The groups are shells around one centre, one inside the other: the same stretched ball of 4 dimensions in 8 sizes.
Known rows, each followed by its group:
[  6  20 -10   8  10  50  15 -58  81  -9  -4   2  46]
Z
[-10 -13  18  18  20   7 -26 -15 -46 -19  10 -71 -24]
W
[-44 -11  27 -12   2   4  32   6  15 -25  -2   8 -33]
R
[-33 -10  19 -24 -11  19  33  36  -5  -8  -8  20 -37]
F
[ -3   3   8  10  18  32   1 -42  18 -23  -3 -31  16]
J
[-26  12   4   1   3  22  31 -38  89 -14   3  21  12]
L
[ 33  10 -17  20  13  53 -34 -33  -9   8   4 -59  30]
Z
[-19 -15  18  -5   0  12  -5  29 -51  -6   3 -33 -42]
J
[ 29  15 -15  26  19  50 -28 -59  22  -2   5 -55  43]
S
[-23 -15  23  22  23  -8 -26 -22 -36 -25  17 -74 -33]
K
[ -8   6   1  29  18  10 -23 -52  32 -10  21 -53   5]
R
[ 17  12 -10  -5   2  62  11 -20  26   0 -13  -2  32]
K
[-56 -18  28 -33 -21   0  44  65 -13  -6  -4  34 -69]
W
[-43  -8  16 -23 -18  10  36  40  15   0  -1  30 -45]
J
[  1  -3   8  27  25  16 -31 -43 -16 -18  13 -74   1]
S
[-10 -18  18   3   8  14 -19  21 -71  -9   3 -56 -38]
Z
[ 11  20 -20  19   4  39 -12 -45  62  11  13 -22  31]
R
[-29   2   6 -26 -19  30  43  28  39   3  -9  45 -19]
W
[-14   6  -1 -25 -18  46  41  21  39   6 -14  43  -1]
K
[ -4  -7  14  18  24  18 -20 -33 -24 -24   5 -64  -3]
S
[  6  -5   3   5   6  34 -17   3 -38  -1   0 -45  -9]
F
[ 20  16  -8  30  29  44 -19 -86  47 -19   5 -54  52]
R
[-16   2  -5  -3 -16  17  -1  25  11  21  13  -3 -28]
S
[-37  -2  16 -25 -11  24  50  16  41 -13 -11  43 -19]
L
[ -6  -6   1 -20 -18  37  10  50 -32  16  -7   4 -29]
W
[-42   0  10   0  -7  -3  18   1  48  -2  16   8 -32]
Z
[-51  -7  12 -19 -25  -5  28  52  19  13  13  29 -61]
L
[ 4  9 -9 -5 -6 46  9 -2 24  8 -4  1 11]
J
[ -9   7   4  26  22  16 -13 -61  41 -19  14 -46  15]
F
[ 19  19 -17  23  15  46 -15 -63  55  -1   8 -35  44]
F
[ 20   2  -8  -1   0  53 -13   7 -29  10  -6 -31   7]
L
[ -6  -7   0 -25 -23  39  12  63 -40  21  -8   8 -34]
K

New rows. What belongs after each?
[-54 -15  27 -16  -9  -7  30  33   3 -13   5  13 -58]
S
[ 26  13 -24  17  -1  46 -32 -13   3  26  12 -43  17]
K
[ -5  -3  17  15  29  26  -4 -53   3 -37  -3 -50  14]
L
[  5  -2  -4  16   4  22 -33   1 -30  12  16 -57 -15]
R
[-30 -15  26   4  12   1   0  -2 -25 -24   6 -38 -35]
F
[ 26  16 -16  18  14  55 -16 -50  29   0   1 -38  43]
S
[-12 -11   6  -5  -9  17 -10  41 -47  12   7 -28 -42]
F
[-20  -1   4 -23 -17  33  30  33  14   7  -8  28 -21]
F
[-21 -17  22   8  11   2 -18  10 -54 -14  10 -56 -42]
R
[ -9  14   3   5  15  38  25 -61  79 -25  -6   4  36]
K
[ 12  27 -19  26  16  43  -4 -85 100  -5  10 -19  56]
K
[-28 -20  29 -11   5  11  10  23 -49 -23  -6 -25 -42]
Z
[-50 -18  27  -1  -2 -19   3  28 -24 -10  17 -24 -67]
Z
[-40 -19  29 -12  -2  -1  14  34 -36 -16   1 -14 -56]
F
[-25   3  -4  -4 -19  12   7  25  29  21  16   8 -31]
Z
[-21   9   6  -4   4  29  32 -32  71 -17  -3  18  13]
W
[ -1  16  -6  15  14  35   5 -60  71 -12   5 -14  33]
F
[ 12  26 -16  31  22  41  -9 -95  97 -10  12 -30  59]
K
[  2  14  -1  19  22  36   1 -71  61 -22   2 -27  38]
S
[ -9 -11   9 -15 -10  29   3  45 -50   6  -5 -14 -35]
R
[-25 -17  30  -1  17  11   5  -4 -38 -34  -5 -38 -28]
K
[ 13   3  -7  20  10  30 -33 -20 -15   6  13 -59   3]
F
[-25 -16  15  -4  -7   2 -10  44 -53   5  11 -32 -58]
S
[-30 -10  13   8   0  -5 -11  12 -14  -1  19 -35 -44]
S
[-15 -15  11 -13 -11  18  -4  53 -62   9   1 -23 -49]
R
[-40 -11  25  17  17 -16  -8 -23   1 -26  19 -47 -36]
K
[-36 -15  18   4  -4 -12 -11  30 -33   1  20 -36 -61]
Z
[-65 -20  28 -27 -24 -16  35  72 -13   1   7  28 -85]
L
[-24 -13  16   9   4  -3 -17  14 -37  -4  16 -48 -45]
S
[  6   5   0  35  27  19 -36 -63   9 -15  18 -76  16]
R
[-47  -8  19   1  -2 -12  11   7  19  -9  17  -9 -46]
W
[-44  -1  20  -4   3   3  32 -17  56 -23   5  13 -19]
Z
[  6   1   3  26  24  24 -28 -47  -6 -16  10 -68  11]
J
[-24   2   4 -29 -21  37  45  34  33   6 -12  48 -16]
L
[ -3  16 -13  -4  -9  43  18 -14  65  11   1  19  17]
R
[-8 10 -9  6 -6 25 -1 -9 40 13 12 -7 -2]
J
[ 17   1  -6   7   4  43 -22   0 -32   8   1 -45   2]
R
[  1 -13  13  22  21  12 -40 -14 -62 -13  12 -86 -21]
K
[-19 -13  14  10   5   0 -23  15 -46  -2  16 -55 -44]
R
[-57  -9  16 -33 -32   0  47  68  22  11   3  54 -66]
K
[ 30  24 -21  41  28  46 -35 -96  60  -6  15 -65  62]
L
